There are 3 ways to turn a row about zero (a turn may also mirror it). The second row of each pair is the first, turned, with some noise. The first 27 pairs use one turn. New pairs use 2 turns, one after the other, and a turn may come again.
Some pairs, each with its turns in order after it:
[ 33.5   9.9  -8.2 -28.4  14.3  -9.3 -52.4   0.9]
[ 46.6  13.1 -12.3 -14.3  -3.6  12.7 -25.9 -39.6]  (2)

[ 44.0  26.2   8.4  52.4 -23.7  -6.4  17.7 -13.0]
[-32.1  -8.3  40.9 -43.2 -44.3   5.4   9.9 -12.3]  (2)

[ 13.9   7.1 -23.7  -3.9 -32.9   8.6 -30.9   6.5]
[25.4 22.1 29.8 18.4  7.5 19.5 -3.2 -0.8]  (0)

[ 2.8  2.5  4.3 20.5  9.8  4.1  1.8 -7.2]
[  3.1  -7.9   2.3  -7.4 -20.6  -3.7  -1.3   5.4]  (0)

[ -0.5  -9.3 -11.0 -11.9 -15.5 -18.6 -38.4   0.1]
[ 15.9   4.8 -28.0  -7.5  10.3   2.3   9.4 -29.8]  (2)

[21.5 28.2 -2.4 -4.4  7.9 13.2  4.2 41.9]
[ 14.9   3.4 -34.6 -11.0 -27.8  24.0  -9.2  24.5]  (1)

[ 16.1  -4.1  -5.5   0.3  22.9  22.8   2.5 -15.0]
[ 26.2  -9.3 -20.9  -5.7  -8.0  -5.0  -4.3  10.6]  (0)

[ -6.3  25.1 -15.8   2.8  12.6 -21.8 -18.0  38.4]
[ -0.7  -4.1 -10.4  -3.6  -4.9  51.3  12.5  20.4]  (1)

[-17.8 -18.1   8.8  -8.4   7.1 -52.4  -6.0  -3.9]
[-37.6 -10.8 -16.0   6.0   7.8  25.6  30.0 -20.3]  (0)

[  4.7   8.8 -15.8   1.3   4.1  52.4 -20.8 -17.8]
[ 10.2 -42.2  -0.9   2.0 -36.1 -26.2   9.6   2.2]  (1)

[-17.5  -2.7   6.4 -10.8  14.7  -9.4  -4.7  -4.3]
[-15.0   3.3 -20.4  -7.2   4.1   8.7  -0.3   3.4]  (0)

[-14.4 -16.6  13.7  -8.4 -16.0   3.4   2.1 -14.4]
[ -8.3   8.1  20.7   7.0  -2.5 -11.1 -10.5 -18.7]  (1)

[ 33.8   7.4  21.0  27.4   1.9 -21.3  -4.3   0.5]
[-20.4  15.1  13.0 -35.5 -14.3   7.5 -12.9 -17.5]  (2)

[  8.3  28.4 -11.8  -0.5  -1.3   0.6   6.0   7.4]
[ 16.2  -3.3  12.7  -6.4 -12.5  18.8   5.4   5.6]  (2)

[-20.9  10.9   2.9 -22.3 -31.4   1.5  -4.4   4.5]
[-8.3 29.5 16.1 -7.7 28.4 -0.7 -5.2 -5.7]  (0)

[-18.5   9.9  -2.5  -0.4  22.6   2.6  40.0  -9.2]
[ -9.8  -3.2   1.5  16.8 -17.5   0.7  -7.4  41.4]  (2)

[ 13.7 -45.4  20.5 -35.1   5.5  -1.6  -5.5  -1.6]
[  4.9  -6.9 -24.2  14.1  31.6  -8.8  42.0  19.2]  (0)

[-16.3 -10.6   1.6 -10.1 -10.6  25.1  -7.8   8.6]
[  3.4  -2.2  20.4  -1.3 -28.3  -4.6  -6.6  -5.3]  (1)

[  9.3 -33.5  -1.5  43.9  -4.4 -12.6 -52.4 -21.6]
[-10.6   0.0 -24.2 -46.2   3.6 -44.4   1.8 -36.5]  (2)

[-25.4 -12.5   0.1   0.6  17.5 -13.6 -10.2 -15.0]
[ -1.7   2.2 -34.6   0.6   1.6 -14.3  -7.8   9.8]  (2)

[ 17.5  -3.2   1.1  14.8 -16.0  26.5 -41.9   4.8]
[ 14.9 -19.2  15.7 -26.2  18.1 -15.6  -2.8 -34.0]  (2)

[-10.7   2.9  21.1  28.3  24.1 -20.6 -22.8  -9.2]
[  3.3   6.5   1.0   4.2  18.7   6.4  48.5 -11.0]  (1)

[ 11.4  23.1  23.7  31.3  12.0   0.5  -8.0 -19.3]
[  4.9 -21.6  14.0 -31.6 -26.8  10.7  -4.6  13.7]  (0)

[ -0.3   9.8 -21.4  16.1 -52.4   3.3  12.9  21.1]
[-21.8 -15.1  -8.9 -42.1 -13.7  16.7 -31.0 -16.6]  (1)

[ 34.9  21.1 -11.1  -7.8  -5.0 -23.9   2.7   2.7]
[  2.7 -12.3 -34.6   9.8  19.4  18.4 -18.2   4.9]  (1)

[  3.1   1.4  -1.0 -18.3  -3.3   9.2  -8.0  10.1]
[ 5.6  8.2  2.5 12.1 17.3  0.6 -3.8  8.9]  (0)

[-38.9  11.1 -31.1   1.1   4.1  10.5  23.7  16.4]
[-34.5  -3.2  17.2 -23.1 -19.7   8.9  -2.8  33.9]  (1)

New pairs. What belongs after each?
[16.5  8.9 27.0 -8.8  5.6 -4.9 -6.3 10.0]
[ 21.2  -5.3  12.4  -1.0 -16.1   4.1 -14.9 -10.3]  (1) (0)

[-35.0  -6.8 -48.5  14.5 -20.2 -30.3  -6.0   0.5]
[ 12.6  28.2  27.6  28.4 -24.7  13.4  33.3  25.8]  (2) (2)

[ 13.0   5.6  -3.4 -13.5 -18.7 -17.4 -12.9 -12.2]
[ 14.5 -10.1 -17.8 -14.4  -1.4 -14.4  -5.1  17.6]  (0) (0)

[ -3.6  -2.8 -12.3 -15.6   7.8   6.8  10.1  -0.1]
[  0.5 -19.2  -1.0   1.2  11.6   6.1   8.8   7.5]  (0) (1)

[-44.6  14.8  19.2  19.4   7.0  44.3  -2.1  20.4]
[-15.0  14.5  36.3 -18.6  39.0 -28.6   0.7 -31.3]  (1) (0)

[ 29.0  -6.8 -29.1 -52.4  40.2   9.5 -12.6  11.0]
[ 37.0 -40.1  40.6  -4.1 -16.6  30.7 -10.3  16.3]  (2) (0)

[ 26.7  -2.8   0.3  10.5 -27.0   0.9 -13.1  -0.1]
[ 12.1 -26.1  11.4  13.9  13.7 -18.8  -5.3  -1.4]  (1) (1)

[  7.6  -6.4 -14.1   7.4   9.9 -24.4 -25.9 -47.5]
[ 52.1  10.9  -5.3  -6.1  10.3 -33.3 -10.4  -3.4]  (0) (0)

[ -6.1 -10.0  -8.9  -8.2 -11.5  -6.7  -8.5 -19.9]
[ 16.0  -5.1  -7.2 -10.6   4.3  -7.1 -15.0  -5.7]  (0) (0)

[  3.0 -20.4  -5.5 -40.3   4.5   5.6   7.2  12.0]
[ -6.5  -6.1  15.9 -37.9 -18.7  -5.6 -10.5  10.5]  (2) (2)

[10.2 -0.7 -7.8 -4.5 28.9 21.2 -5.1  9.6]
[  8.3   1.5  16.8  29.5 -14.1  13.2  -0.1   1.6]  (0) (0)

[-33.1  22.3  35.0  52.4   7.8   7.4 -15.0 -16.0]
[-19.5  38.2  22.2   0.4  60.6 -11.8   2.7   4.0]  (0) (0)

[  2.4 -17.7  16.3   6.3  -5.4   5.8   0.1  -1.0]
[-11.8  14.8   4.6   8.3  -0.5  12.1   9.2   7.4]  (0) (2)

[  1.4 -12.6  51.3 -16.3 -52.4  17.3   9.7  -0.3]
[-14.9  14.8  38.6 -10.9   4.7 -48.6  45.8  -9.4]  (2) (1)

[ -2.9 -10.2  -7.1 -28.0   5.8  44.2 -17.5 -14.2]
[ 37.1  16.7  27.0 -19.2 -11.4  20.2  -4.7   2.6]  (0) (2)

[-32.9  17.5  11.6  19.2  23.6 -10.9 -27.3  -2.1]
[ 18.7 -21.7  26.4  13.5  -8.2  25.0 -12.2  30.6]  (2) (1)

[-14.9  21.4   3.2 -33.3   4.2   8.2  18.5  14.2]
[  3.6 -10.0  14.4  18.0   7.0  19.1  29.7  17.7]  (0) (1)

[ -5.7  -3.0  15.3 -16.0 -52.4 -11.3  11.1 -38.2]
[ -7.7   6.2  -2.7  42.5 -34.1  15.2 -37.1  15.9]  (0) (2)

[ 11.8 -17.2  16.0 -10.9 -32.1 -12.1  -8.3 -22.2]
[-12.2 -21.3 -20.8   3.7 -25.6 -25.1  14.5   8.9]  (2) (2)

[ 36.8  23.3   9.0  -7.0   5.0   7.5 -28.6 -18.6]
[ 24.3 -11.7  -5.2  27.9  11.4 -18.5   5.7  36.3]  (0) (0)

[ 37.6  29.0  -7.2  -1.0  10.7 -12.5 -11.9  21.7]
[ 36.8   6.6  27.9  -1.2   0.2 -27.1  14.9   1.3]  (1) (2)

[ -1.1 -26.8  30.3  19.8  33.6 -11.1 -11.5  -6.7]
[-14.9   8.9  22.2 -33.6 -10.1   5.3 -37.8  10.2]  (0) (1)

[ -7.3 -19.8   6.6 -12.7 -11.9 -21.4  11.9   3.5]
[  3.0 -14.7   0.6 -10.3  -9.8  -2.9   8.5  30.6]  (2) (2)

[  0.6  -0.3 -17.2   6.5  14.2  -1.2  12.8  -1.5]
[ -1.9 -19.0   4.9  -6.5   8.3  -0.1  -3.0 -12.4]  (0) (1)

[  9.1  -0.9   9.7  13.2   1.9 -12.9  21.3   2.7]
[ -7.6   4.8  -6.4  -1.9   1.7  -2.8  25.4 -11.3]  (0) (0)

[ 6.8 21.3 -8.6 -7.5 18.2 10.3  8.2  2.1]
[ 18.0   5.2 -11.2 -10.6   7.6  -8.8  -2.7 -18.1]  (0) (2)

[ 22.2 -11.3  19.0   1.6   4.7  24.1 -34.1 -22.6]
[ 7.7 23.4 44.7 13.8  7.0 16.4  5.5 -3.9]  (0) (2)

[22.7 19.6 -3.8  4.4  3.8 25.6 11.3  1.2]
[-7.0 -4.7 13.4 -2.8 10.0 -4.5 27.2 21.5]  (2) (0)

[ 24.1 -17.7  -4.9  -4.0 -20.8  -7.9   6.5  -0.8]
[ 19.6 -19.9   1.1  19.6   8.0  -0.3  14.0  -1.1]  (1) (1)

[-15.1  44.9  52.4 -23.2  14.7   6.8   0.1  23.9]
[ 20.5  19.2 -30.3   6.3  62.8  10.4 -18.6  13.9]  (0) (2)

[  2.5   4.5 -15.4 -23.0   4.0 -25.9 -11.2   7.2]
[  0.0 -27.2 -23.0  -6.0  -8.0 -11.3  -8.4   6.6]  (2) (1)

[34.7  7.0  2.6  4.4  7.9 -1.9 40.2  0.7]
[  2.2  -0.2  -6.9  31.8   3.3  33.3 -25.6 -12.0]  (1) (0)

[-16.1  -7.0 -14.5 -28.9  30.1 -17.1 -10.6   0.4]
[ 19.6  -7.5  13.7  18.8 -18.2  23.4 -28.0  -6.6]  (2) (0)

[ 21.3 -31.8  -6.4   9.5  23.5   8.2  -8.5   6.4]
[ 34.0   8.8 -25.7  11.0  12.3   0.1 -16.4   9.2]  (1) (1)

[-18.6  15.6   9.2  34.6 -35.0   0.1 -15.0  17.6]
[  2.6 -34.9  -8.8  46.3 -14.2 -10.6   8.6   0.7]  (1) (2)

[ 50.9  52.4 -13.4  23.7   9.1  28.5 -24.0 -32.8]
[-13.1  -3.2  -5.4  33.7   9.7  -0.3  -2.2 -83.8]  (2) (2)

[  0.1  21.0  14.4 -11.8  -2.3   1.3 -15.3   6.0]
[  9.6   1.7   4.8   1.1  24.6   5.4 -19.2   4.9]  (0) (2)

[-15.5  -3.9   0.2 -11.7 -18.8 -15.1  27.3 -14.6]
[-22.3   0.9   9.8 -35.8  -6.1  -6.2   0.7   3.8]  (2) (1)

